There are 10 hidden switches. A switch that is on adds its own fixed numbers to the row, and there is some noise. The rows also spread widely along 11 directions, which tell nothing about the answers.
Known rows, each followed by its switches (1 for on, 0 for off):
[ -7   4  -4  -1 -13   1   1  -7  10   1  -2  -3   6  -9   2   7  -8  -3
   3  14   0  12   7   1   0   2  -2  -9  -4  -9  -4  -4   1   4   0 -12
   2  -3   0   2 -11   0]  1 1 1 0 1 0 1 0 1 0
[ -9  13  -7   4 -17  -2   0 -13   0   6   3  -2  -4  -9   7  11  -1  -2
   4  20  -5   4  10   1 -11   7 -15 -14  -4 -24  -8  -3  -2   4  -3 -19
  -6   7   7   9  -8  -3]  0 0 0 1 1 0 1 0 1 0
[  4  -9   5   0 -13   5  -8   5   9   1  -8  -3   2   4   4  -2   2   4
  -3  18   2   5  -3   3   0   6  12  -5   5   1  -7   3   2   5  -2   1
   0  -2   3   3  10   1]  1 1 0 1 1 1 1 0 0 0
[ -9 -16  -1  -2   9  -5  -6  12   5  -6  -5   1   5   6   3  -1   6  -2
 -14   7 -13   5  -3   8  17  -4   9  -6 -11  17  -9 -14   0 -15   7   8
  -2  -3   8   0   6  -1]  0 0 0 0 1 0 1 1 0 0
[  1   5   6   0   4   2   8  -9   5  -4   2   2   7  -7   0   3   3  -3
   1   2   7   4   1   0   6  -2  -2  -3   4   3  10  -2   3  -2   0   6
  11  -3 -11   0  -3   0]  0 0 1 1 0 1 0 1 0 0
[10  5 -3  4  4  0  3 -5  0 -4  1  3  1  2  1  7 12 -1 -7 -1 -1 -4  3 11
  2  4  1 -3  2  5  1 -5  2 -3  2  2  6 -2  1 -5  4 -6]  0 1 0 1 1 0 0 0 0 1
[  3  -5  10   2  10   3   4  -2   6  -4  -2   0   2   3   6  -1  12   6
 -13  11  -5   7   2   4  10  -3  12   1   1   2   1 -17  -3  -5   6  18
   8  -7  -1  -7   7 -12]  0 1 1 1 1 1 1 0 0 1
[ 8  2  1  2  4  3  0 -7  7  0 -4  3  4 -6  4 -1  4  5 -3  7  6  1  2  6
 -2  4  9 -2  4 -5 -2 -2  8  4  0 -1 12  0 -4 -8  3 -4]  1 0 1 1 1 1 1 0 0 0
[ 14   4   0   4   3   1   1  -3   5   1   0   3  -1   1   6  11   3  -5
  -2   2   0  -8   5   2   0   9  -1  -5   2 -12   4  -6   4  -1  -3  -3
  -2  -8   4 -13   2  -4]  0 0 0 1 1 1 1 0 0 0
[  5  -3 -11   2   7   3   0   3   2   0  -1   6   0   8   6  -1   5   0
 -10   2  -8   4   5   7   1   3   7 -14  -7   3  -9 -13  -2  -3   2  -3
   1  -2   5 -11  10   4]  0 1 1 1 1 1 0 0 0 0
[  0   9  -9   2 -15  -8   5  -6   7   2   4   0   8   2  -2  11  -4 -14
   5   4   2   0   7   2   9   7 -12 -21  -8   6   7   4   6  -5  -4 -10
 -12  -6   5  11  -8   9]  0 1 0 1 1 1 0 0 1 0
[ 12  -2  -5 -11  -3  -1  -3  11   7 -13  -9  -1   8  -8  -3  -1   1   4
  -6   2   3 -18   3  23   1  14  14   4   9   6 -11  -5  11   5   2 -13
  14   5   1  -7   4  -8]  0 0 1 1 0 1 1 0 0 0
[ -8  -2 -11 -16  -6  -3   0   8  10 -11  -7  -2   8  -9  -5   2  -4  -6
  -6   0  -3   0   7  12  13   2   4  -8  -1  11 -14 -10   2   2   2 -15
   3   5   0  -1  -3   3]  1 0 1 1 1 0 0 1 1 1
[ -6  -1  -8  -3   0   1  -1  10  10  -1  -4  -2  -2   3   2  -2  -4  -1
  -5  -5  -7  -7   4   2   5  10   4  -7  -4   3 -11  -6   1   5  -4  -9
 -10   2   5  -7   7   3]  0 0 0 1 1 1 1 0 1 0
[  0  -2  14  -8  -3   2   4   8  12  -8  -7  -9   3  -4  -4   2   1   3
  -4   1   0  -1  -4   2  11   3  10  11  11   7   3  -4   0   2  -2  11
   1  -5  -6  -6   3 -14]  0 1 0 0 0 1 0 0 1 0
[ -3   5  -5   3   2   5   5  -5   6  -2   0   0   0  -2  -4   7  -4  -5
   0  -3   0   9   1  -3   1   1  -6  -3   1  -2   1  -3  -6   5  -6 -10
   0  -4  -6  -4   1   4]  1 0 0 0 1 0 1 0 1 0
[-3  1  1  2 -2  0  3 -1  2 -3  2 -4  1  3 -4 -2  9  5 -8  5 -5 -3  3  6
  8  1 -1 -2 -6  8 -3 -8 -1  1  2 -3  3  5  3  7 12 -2]  0 0 1 0 1 1 1 0 0 1
[  2   3 -12  -8   1  -8   1   3   3  -6   1   3   7  -4  -4   2   4   1
  -5  -1  -1 -12   6  18   5   6   2  -3  -1   3 -11 -15   7   2   3 -15
   5   6   5  -8   4  -6]  1 0 1 0 0 1 1 0 0 0
[ 14  14  -3   5  11  -4   6 -12  -2 -13   1   9   8  -6  -3   8  15   1
 -11 -10  -1 -13  10  15   3   5  -4   2  -7   5   7 -10   5  -8   6  -4
  15   2   0  -2   6   0]  1 0 0 1 1 1 1 0 0 1
[-5 -6  3  0  4 -4  0 -1  5  4  2  2  2  3  2  0  6 -1 -3 10  3  5 -3  1
  6 -3  3 -5  6  1  1 -8  0 -2  0  9  0 -1 -5 -1  6 -4]  1 0 0 1 0 1 1 0 0 0
[  0  13  15  15   3   5   3 -13   0   4   5  -5  -2  -3   5   2  11   8
  -3   3  -1  -4   0  -6   1   2  -5   5  -6  -7  10   1   3   0  -1   9
   1   4  -3   6   4  -6]  0 0 0 1 1 0 1 0 0 0
[  5   4   6   8  -3 -12  -3 -13   1   3   3   7   6  -2   7  12  11  -1
  -5  20   1  -3   4   5   8  -1  -2 -12  -7  -7   8  -7   9 -15   5   6
  -1  -4   8   7  -3  -7]  1 0 0 1 1 1 1 0 0 0
[ -6   3   6  -4  -4  -2   1   2  11   1  -1  -9   3  -7   1  -2   0   5
   1  -1   2  -4  -1  -1   8   5   9  11   1  -3   0  -6   7   6   0   5
  -1  -2  -3  -9  -5 -10]  1 1 0 0 0 0 1 0 0 0
[ -3  -7  -7 -11   0   1   3  14   6 -12  -2  -1   5   5  -3   4  -1  -4
 -13  -1 -16   2   8   3  12   1   1  -6 -11   9  -8 -25 -11  -5   2  -4
  -6  -5   5  -7   8   7]  0 1 1 1 0 1 0 0 0 0
[-13  -5 -13 -11  -1   1   4   5   5 -12  -4   1   5  -6 -12  -4   0  -1
  -5   2   2   6  -3  16  -3   4   2   2  11  16 -14  -4  -6  10  -2 -15
  14  12 -11   7  13   1]  1 0 0 1 0 1 1 0 1 0
[ -1  -5  14   9   2  11  -3   3   6   5  -4  -5  -4   9   3  -5   4   7
  -5   5  -4   6  -7 -12   5  -2   6  -1  -3   7   2   6  -3   1  -8  13
  -4  -3  -5   6  13   5]  0 0 0 1 1 0 0 0 0 0
[ -5   6  14  -4 -16   6   3  -1  10 -13  -6 -11   6 -14  -7   5  -3   0
   2   8   5  -1  -2   1   4   5  -2  11   8   5   4   7   2   6  -3  -4
   8   5 -10  16  -4  -2]  0 0 0 1 0 0 1 1 1 0
[ 30  13   2   9   4   6   1   0   7   1   1   4   0  14  -1   0   2   0
   3 -22   8 -24   5  -2   4  15   2  -3   3   2   6   7  11   9 -11  -9
  -2  -7   1 -14  14  10]  1 0 1 1 0 1 1 0 0 1

New rows, each followed by its switches (1 for on, 0 for off):
[  5  -8  -2  -7   5  -2  -7  15   3  -8  -6   5   0   7   5   2   7   3
 -17   5 -15  -8   4   9   6   4   8  -1  -3  -1 -14 -23  -6  -5   3  -1
  -4   0  10 -12  16  -1]  1 0 0 1 0 1 1 0 0 0
[ 13   3  12  -3  -6   3  -1   2  12  -5  -6  -7   4  -4   4   7  -1   0
  -1   5   0  -7   4   5  11   8   8   2   2  -3   2  -4   9   0   2   0
   3 -11   5 -11  -7 -10]  0 1 1 0 1 0 1 1 0 1
[  1  -1  -2   4   1  -1   3  -6   9   1  -2   2   4  -3   4   7  -1  -7
   3   8   5   5   1   3   2   3   0 -10   0   0   6   3   7  -4   1  -1
   5  -9  -1  -4  -6  -1]  0 0 0 0 1 1 1 1 0 0
[  1   5   4   8  -2   7   2  -3   7   9   6  -4  -1   8   0  -3  -1   1
   5  -2   2   6  -2 -13   5   2  -4  -5  -1  -2   4  -1  -1   9  -8   1
  -8  -5  -5   0   6   7]  1 1 1 1 0 0 1 0 0 0
[ -4   0   5  11  14  -2   5 -12   1   7   7   6   2  10  -2  -8  14   2
   1  -4  14   5  -9   2   9  -5   1  -5   7  18  12   8   7  -2  -2  17
  10  -1 -11   4  10  -2]  1 0 0 0 0 1 1 1 0 1
[ 11  -3   8  10   6   4   2  -4  11   7   0  -1   3   8   5  -3   2   0
   2   2   8   2  -3  -3  10   3  11  -8   2   7  10   5  10   0  -3  13
   0 -12  -3  -5   4   0]  0 1 1 1 1 1 1 0 0 0
[-6 -1  3  0 -8 -4  2 -2  6 -3  1 -4  7  0 -6  6  3 -4 -3  7  1  4  2 -1
 13 -2 -4 -5 -5 11  5 -3 -1 -3 -1  0 -3 -1 -1 15  0  5]  1 0 0 1 1 0 1 0 0 1
[ 9  6  3  5 -1 -2 -1 -1  3 -1  0  0  1  3  7  5  9  2 -7  3 -4 -9  5  6
  3  9  2 -4 -5 -4  1 -7  6 -4  2  2 -4 -2  9 -4  5 -6]  0 1 0 1 1 1 1 0 0 0
[ -2  -5   5  -3   6   6   1   4  12  -7  -7  -3   2  -2   3   1   0   3
 -12   0  -8   8   3  -3   7   2  12   7  -6  -3  -1 -17  -6  -1   4   9
   1  -8  -4 -13   4   0]  1 1 0 1 1 1 1 0 0 0
[-11  -3  -2  -4  10  -2   4  -1   8   3   2  -2  -2  -3  -1  -6   6   2
  -4  -1   5   2  -1   6   5   0   9   3   9   1  -4 -10   3   7   0   6
   4   2  -9 -12   5 -12]  1 0 0 1 1 1 1 0 0 1
[  2   4  -7   4   6  -1   2  -7   5  -1  -2   8   8  -3   1   6  -1  -3
   0  -1   1   6   4   2   6  -3  -1 -12  -4   4   3  -2   3  -6  -2  -3
   6  -6  -4  -2  -5   7]  1 0 1 0 0 0 0 0 1 0
[ -1   9   2   3   0   3  -1  -2  -1  -6  -3   1   3  -2   4   1   9   4
 -12  -3 -12  -7   7   2   2   4  -5  -4 -18   1  -2  -8  -1  -6   3  -2
   0   7   8   4   7   7]  0 0 0 1 1 1 0 1 0 0
[ 21   1  -8   6   8   1   5  -7   7   7   3   6  -3   5   6  11  -1 -10
   6  -2   9  -1  -1   9  -6  10   3  -9  17 -12   5  -1   8   4  -5  -5
   4 -17  -1 -28  -1 -11]  0 1 0 0 1 1 1 0 0 0
[  5   3   4 -11   3  -4   0  10   7  -7  -2  -3   4  -6   2   0   4   2
  -5  -4  -2 -18   4  11  11   9   8   5   1  -1  -6 -16  10   1   3   0
   0   3   4 -15   1 -14]  0 0 1 1 0 1 1 1 0 0
[ 16  -3   0  -1   2  -2  -2   9  10  -7  -4   3   7   7   4   5   1  -4
  -5   1  -3  -9   5   7  12   9  11  -7  -2   6   2 -10   7  -7   1   2
  -1 -13   7 -12   2   1]  0 1 1 1 0 1 1 0 0 0
[  0  -1   7   1  -2   9  -4  -1   6   5  -6   0  -5  -1   9  -1   2   7
  -3  10  -3   6   0  -8  -5   1   6   0   4 -16  -4  -5  -4   6  -5   6
  -1  -2  -4 -10   6  -1]  1 0 0 1 0 1 0 0 0 0
[ 5  3  0  1 -1  2  2 -5  4  3  1  2  0 -1  0  3  2  0  3  3  7 -1  0  0
 -3  3  1 -3 10 -7  1  0  3  6 -6 -1  2  0 -7 -8  4 -2]  1 0 0 1 0 1 0 0 0 0
[  2  -6  -3  -3  -5  -2  -6   9   4  -4  -5   1   1   4   8   3   5   3
 -10  12 -11  -5   4   8   2   9   7  -5  -5  -2 -11 -13  -1  -3   4  -1
  -5  -2  11  -6   8  -2]  0 1 0 1 0 1 1 0 0 0
[ -6  -4  12  -2 -22 -10  -3   0   9  -1  -4  -9   9  -6   1   5   4   1
  -3  26   1  -2   1   5  12   3   5  -5  -5   5   3   1  11  -6   5   7
  -5   0   7  18  -7  -8]  0 1 0 1 1 1 1 0 0 0
[-10  -5  -7   0  -1  -8   0   1   3   0   0   1   3   0   0  -3   9   1
  -8   8  -4  -1   3  10   8   2   3  -8  -7  11  -5  -8   3  -5   4   0
   1   5   3   8   5   0]  0 0 0 1 1 1 1 0 0 1
[-13   2  -1  -1 -11   1   5  -4  11   3   0  -6  -3  -5   6  10 -10  -8
   4  11  -6  10   9 -12   2   1 -10  -5  -1 -19   0  -9  -9   3  -5  -5
 -10 -10  -1  -6 -13   1]  0 0 0 0 0 0 1 0 1 1
[15  4  9  2 -3  3  5 -1  8 -7 -2 -5  5  4 -2  4  5  0 -4  1  3 -6  4  4
 11  7  4  0  1 10  8 -2  4 -1  0  3  5 -7  1  2  6 -1]  0 1 1 1 1 1 1 0 0 1
[ -1 -10  -4  -7  -3   4  -3  11   7  -6  -8   1  -1   5   6   2   1   0
 -11  14 -14   5   8  -1   4   0   3 -10  -5  -3 -13 -18 -11  -2   0  -2
  -3  -4   5  -6   9   8]  0 0 1 1 0 1 0 0 0 1
[-12   2   7  12   6  13   6   0  11   2  -1 -11  -1   7  -1 -12   1   7
  -3 -17  -5   5  -2 -18  10   3   3   6 -15  16   7   4  -3   7  -3  12
  -4  -4 -10   5   9  17]  0 1 0 1 1 0 1 0 0 1
[  2   4  -6  -2 -10   2   1   0   2  -1   1   2  -5   4   4   7   1  -7
   0  11  -2  -1   5   6  -4   8 -10 -12  10  -8  -8  -4  -5   6  -4 -14
  -3   2   5  -2   6   0]  0 0 0 1 0 1 1 1 1 1
[ -8  14  -3   5   5  -7   2 -12   1   6   6   3   4  -7   7  -4   9   8
  -2   1   0  -7   8   3   1   2  -1  -3  -9 -10  -2 -12   9   1   3   0
   2  10   1  -2  -1  -5]  1 0 1 1 0 1 1 0 0 0
[-19  -7   9  -2 -12   0   1   3  11   2  -5  -8   3   5  -3  -7   0   4
  -4   8  -3  14  -4  -9  13  -4   5  -1  -5  15   1   1  -5   1  -2  13
  -6  -2  -6  14   4   8]  1 1 0 0 0 1 0 0 1 1
[  8  -2  -5 -11  -6  -5   8   3   8  -7   3   1   6   2  -8  14  -3 -14
  -2   6  -1   3   7   7  12   0  -5  -6   7   0   1 -21  -6  -2   1  -9
   0 -12   2 -10  -2  -3]  1 1 1 0 0 1 1 0 0 1
[ -2   1   8  -1 -13   1  -3   2  13   5  -2  -7   4   2   1   2  -8  -3
   2   6   0   1   3  -9  12   3  -1 -10  -9  -2   0  -2   6   3  -5  -6
 -12  -5   5   1  -2   8]  1 0 1 0 1 1 1 1 0 0
[  5  -2   6   2  10   1  -4  -3   8   0  -6   4   5  -2   9   1   4   4
  -7   9   1   8   0   4   9  -4  16  -5   2  -1  -1  -6   6  -6   3  16
   6  -8  -3 -11  -3  -9]  1 1 1 1 1 0 0 0 1 0
[  7   8  14   2  -7  -7   0   1   4  -3   3  -6   5  -2  -1  10   5  -1
   0   3   2 -16   1   0  14   5  -3   3  -3   3  11  -1   9  -7  -2   5
  -7  -2   4   8  -2  -6]  0 0 0 1 0 0 1 0 0 0
[  1  19   5   2 -12   4   9  -7   5  -5   4  -8   4  -3  -5   3   0   2
   0  -3  -2  -7   7  -3   2   9 -12   1  -4  -1   6  -2  -2   8  -2  -9
  -2   4  -1  13   3   4]  0 1 1 1 0 1 1 0 1 0
[  4   1   0   0  -8   8   2   0   9  -1  -1  -5   1  -1   1   8  -6  -5
   0   8  -4   3   5  -7   3   3  -5  -6  -3  -8   0  -6  -5   4  -6 -11
  -5  -6   0  -1   0   5]  0 0 1 1 1 0 1 0 0 0
[  1   5  13   0  -9   3   7  -9   7  -4   1  -5   6  -5  -8   2   3  -3
   5   3  15   2  -4  -1   5   2  -4   5  14   7  13   9   3   7  -5   2
  10   0 -14  11   2   1]  1 0 0 1 0 1 1 1 0 1
[ 11  10   0   1 -12   4   0  -6   5  -8  -6   1   3  -5   0  10   1   0
  -4   9  -2   0   6   9  -8  10  -3  -3   4  -9  -2  -2  -1   5  -1 -13
   8   1   2   5   5   1]  1 1 0 1 1 1 1 0 1 0
[ 13   6  12  20   9   4  -3  -8   5   3  -6   6   7  10   7  -6   8  10
  -4  -4   1  -5   0  -9  10   1   7  -7 -17   9  11   9  11  -9  -1  12
   3  -8   0   6   9  16]  1 0 1 0 0 1 1 0 0 0
[ 1  8 -2  0 -3 -1  5 -9  1  0  5  0  3 -5  0  5  5 -5  5  5  8  3 -2  8
 -3  5 -5 -5 10  1  4  4  6  3 -1 -3  9  1 -5  1 -4 -7]  0 1 0 1 0 0 0 1 0 0
[-5  2  8  0 -5 -1  4 -1  9 -1  0 -7  6 -1 -7 -3  3  4 -4 -1  2 -2  2  0
 14  0  3  3 -6 10  2 -4  4  3  0  1  1  2 -3  7  5  0]  1 0 1 0 1 1 1 0 0 1
[-1  3  1  2 -5  4  1 -3  4 -1 -4 -2 -2  0  5  4  2  3 -6  8 -7  7  3  3
 -2  4  1 -5 -1 -4 -3 -3 -3  1  0  0  1 -1  3 -3  4 -4]  0 1 0 0 1 1 0 0 1 0
[ 13  16  16  10 -12   6   3  -8   3   3   7  -9   4   4  -5   2   5   5
   7   1   9 -11  -3  -5   5   8  -6   2   4   3  13  11   9   7  -7   0
  -2   0  -3  14   4  -2]  0 1 1 1 0 0 1 0 0 0
[ 2  0 -1  5 10  3  8 -4  4  2  7  3  3  5 -1 -1  5 -2 -1  1  5  5 -2 -1
  5  0 -1 -6  6  5  6 -5 -2  2 -5  4  5 -4 -9 -2  9  0]  0 0 1 1 0 1 1 0 0 0
[ -3  -1  -4  -3 -24  -2  -1  -2  13   0  -5  -7   8  -7   3   8  -9  -7
   4  18   1   3   7   1   0  11  -1 -11  -5  -6  -1   1   6   2   0 -12
  -5  -5   6   8 -12   6]  0 1 0 1 1 1 1 0 0 0
[ -4  -4  10  -2 -10   3  -4   2  11   1  -8  -7   3  -4   1  -2  -1   4
  -2   9   2   3  -2  -5   6   2  10   1   0   1   0   4   6   3  -4   6
  -3   0  -4   2   0   2]  1 0 0 1 1 1 0 0 0 0
[  0   6  -4  10   1   6   3 -10   4   7  -2   0  -2  -1   2  -2   2   5
   3  -3   3   2   1  -2  -9   6   0  -5  -3  -4   2   9   5   6  -5  -5
   6   0  -6  -5   3   5]  0 0 0 0 1 1 0 0 0 0
[ 19   0  14   4   8   8   2  -8   4  -7  -5   3   7  -3  -1   7   9   4
  -5   7   6   8  -5   7   4  -5  12   5  10   5   9   0   4  -4   2  12
  21  -9 -10  -5   4 -11]  1 1 1 0 1 0 0 0 0 0
[  9   7  11   5   3   3  -2  -2   1 -12  -4   2   6   0   0   5  10   3
 -14  -2  -8  -6   4   2   8   2  -2   1 -15   7   4  -9  -1 -10   5   2
   5   2   4   7  11   7]  1 0 0 1 1 1 1 1 0 0
[  6 -10  -3   1  15   2   0   5   9   0  -3   3   1   7   5  -4   5   3
  -8   2  -2   2  -3  10   8   2  17  -4   3   6  -4 -10   5  -1   3   8
   6 -10   0 -18   7 -10]  0 1 1 0 1 1 1 0 0 0
[  4   0 -12   3  12   4   1  -5  -5   3   2   5  -8   2   4  -3  11   9
  -6   2  -1  -1  -1  16 -15   7   4  -1  11  -7 -13  -6  -1   9  -1  -9
  14   7   0 -14  16 -12]  0 0 0 0 1 1 1 0 0 0
[-6  2  7 -2 -7 -4  1  0  8  0  1 -6  2 -1 -2  3  0 -2 -2  5  2 -3 -2  4
 11  3 -2 -4  3  4  2  0  5  1 -2  0 -6  1  3  5 -1 -9]  0 0 0 0 1 1 1 1 1 0
[  9  12  14  13  -4   0  -4 -11   6   0  -7   2   9  -3   6  -1   5  11
  -1   5   4  -8   5  -1   5   5   5  -2  -8   0   8   9  14  -4   0   5
   8  -1   0   9  -1   3]  1 0 1 0 0 1 1 0 1 0
[-2  9  0  6  4  5  6 -6  4  6  5 -5 -1  2 -1 -4  5  3  1 -8  1 -4  3 -6
  6  2 -2 -3 -4  2  4  0  4  7 -6  1 -3  2 -5 -2  4  1]  0 0 1 1 1 0 0 0 0 1
